The rows of each matrix lie in a flat space through zero, up to rounding. After each matrix: how many dimensions does the smallest such space have?

-110	-17	-38	-2	1	-14	-15	39	-9
-17	-17	-17	-11	27	-11	12	17	5
-38	-17	-27	-22	35	-14	1	22	-18
-2	-11	-22	-34	41	-10	-6	9	-22
1	27	35	41	-58	17	-6	-22	-6
-14	-11	-14	-10	17	-7	2	12	3
-15	12	1	-6	-6	2	-18	-7	-36
39	17	22	9	-22	12	-7	-23	-1
-9	5	-18	-22	-6	3	-36	-1	-2
 -> 4

54	3	9	-14	18	16	28	-21	-4
3	50	-5	17	3	45	51	-18	17
9	-5	11	4	-10	16	31	1	3
-14	17	4	-15	15	14	-41	20	-13
18	3	-10	15	25	16	21	-22	2
16	45	16	14	16	91	66	-2	6
28	51	31	-41	21	66	-9	22	-18
-21	-18	1	20	-22	-2	22	6	8
-4	17	3	-13	2	6	-18	8	-4
 -> 5

15	33	-2	-1	-10	16	-11	6	7
33	-7	-70	-5	5	-20	-22	-40	3
-2	-70	-49	7	21	-61	7	-52	-17
-1	-5	7	38	9	-16	0	-28	-19
-10	5	21	9	5	20	2	11	-2
16	-20	-61	-16	20	19	-20	-17	11
-11	-22	7	0	2	-20	11	-3	-6
6	-40	-52	-28	11	-17	-3	-14	8
7	3	-17	-19	-2	11	-6	8	11
 -> 4

-34	-36	1	0	-2	-13	3	-19	-31
-36	7	-25	-18	7	1	28	-27	-15
1	-25	23	10	-11	-4	-28	-15	-12
0	-18	10	-18	-3	1	-15	-16	-16
-2	7	-11	-3	-43	-10	3	15	34
-13	1	-4	1	-10	-9	-3	-25	19
3	28	-28	-15	3	-3	30	23	35
-19	-27	-15	-16	15	-25	23	15	4
-31	-15	-12	-16	34	19	35	4	-89
 -> 6

-2	9	8	3	-5	-2	6	1	-6
9	-73	-16	-4	16	24	-49	-13	3
8	-16	-80	-37	46	-3	-1	6	74
3	-4	-37	-17	21	-3	2	3	34
-5	16	46	21	-27	-1	6	-2	-42
-2	24	-3	-3	-1	-9	17	5	7
6	-49	-1	2	6	17	-34	-10	-7
1	-13	6	3	-2	5	-10	-3	-8
-6	3	74	34	-42	7	-7	-8	-71
 -> 2

-46	-56	-16	8	-21	20	17	32	4
-56	-65	-17	16	-10	30	50	37	17
-16	-17	-9	39	-15	-4	4	3	24
8	16	39	-4	7	-12	4	-62	-10
-21	-10	-15	7	22	-1	36	15	13
20	30	-4	-12	-1	-30	-60	2	-8
17	50	4	4	36	-60	-47	-2	28
32	37	3	-62	15	2	-2	-41	-76
4	17	24	-10	13	-8	28	-76	-36
 -> 6

-23	-24	18	-11	23	10	-18	32	-25
-24	-107	-25	28	97	60	7	47	-86
18	-25	109	9	16	83	6	29	-76
-11	28	9	-4	-18	-8	17	-10	25
23	97	16	-18	-24	-7	-3	-90	74
10	60	83	-8	-7	48	17	-45	15
-18	7	6	17	-3	17	56	-6	9
32	47	29	-10	-90	-45	-6	4	30
-25	-86	-76	25	74	15	9	30	-43
 -> 5

37	-1	22	1	6	-12	-39	4	13
-1	19	16	-2	9	-10	6	44	4
22	16	27	-1	11	-16	-19	40	11
1	-2	-1	0	-1	1	-2	-5	0
6	9	11	-1	5	-7	-4	21	4
-12	-10	-16	1	-7	10	10	-25	-7
-39	6	-19	-2	-4	10	43	8	-13
4	44	40	-5	21	-25	8	104	11
13	4	11	0	4	-7	-13	11	6
 -> 2

-55	-18	-85	-15	-39	19	-25	65	3
-18	-80	33	44	-24	3	-13	-56	43
-85	33	-106	-79	-18	40	14	49	-5
-15	44	-79	-49	16	29	4	44	-35
-39	-24	-18	16	-49	-10	-38	44	28
19	3	40	29	-10	-24	-25	6	13
-25	-13	14	4	-38	-25	9	29	19
65	-56	49	44	44	6	29	-86	-15
3	43	-5	-35	28	13	19	-15	-15
 -> 5

-12	-17	10	18	-22	-15	-29	5	1
-17	-26	8	22	-34	-9	-37	21	4
10	8	-28	-25	11	52	36	37	10
18	22	-25	-32	29	44	49	14	5
-22	-34	11	29	-45	-12	-49	28	5
-15	-9	52	44	-12	-98	-60	-76	-20
-29	-37	36	49	-49	-60	-76	-11	-5
5	21	37	14	28	-76	-11	-92	-22
1	4	10	5	5	-20	-5	-22	-5
 -> 2

16	-23	3	-30	4	-15	-17	2	0
-23	-12	44	10	-42	11	-40	-9	-68
3	44	79	27	3	-8	22	-34	-44
-30	10	27	5	-21	18	-35	1	-43
4	-42	3	-21	-61	2	-52	48	-20
-15	11	-8	18	2	25	-19	-22	-39
-17	-40	22	-35	-52	-19	7	2	31
2	-9	-34	1	48	-22	2	75	46
0	-68	-44	-43	-20	-39	31	46	103
 -> 7

-23	7	31	28	0	-17	27	4	1
7	-19	-15	-35	1	-4	-21	1	-25
31	-15	-19	-4	8	-1	7	-2	-26
28	-35	-4	-24	-16	8	3	-21	-7
0	1	8	-16	-17	14	-36	7	23
-17	-4	-1	8	14	-30	15	4	-50
27	-21	7	3	-36	15	-12	-22	6
4	1	-2	-21	7	4	-22	17	4
1	-25	-26	-7	23	-50	6	4	-116
 -> 6
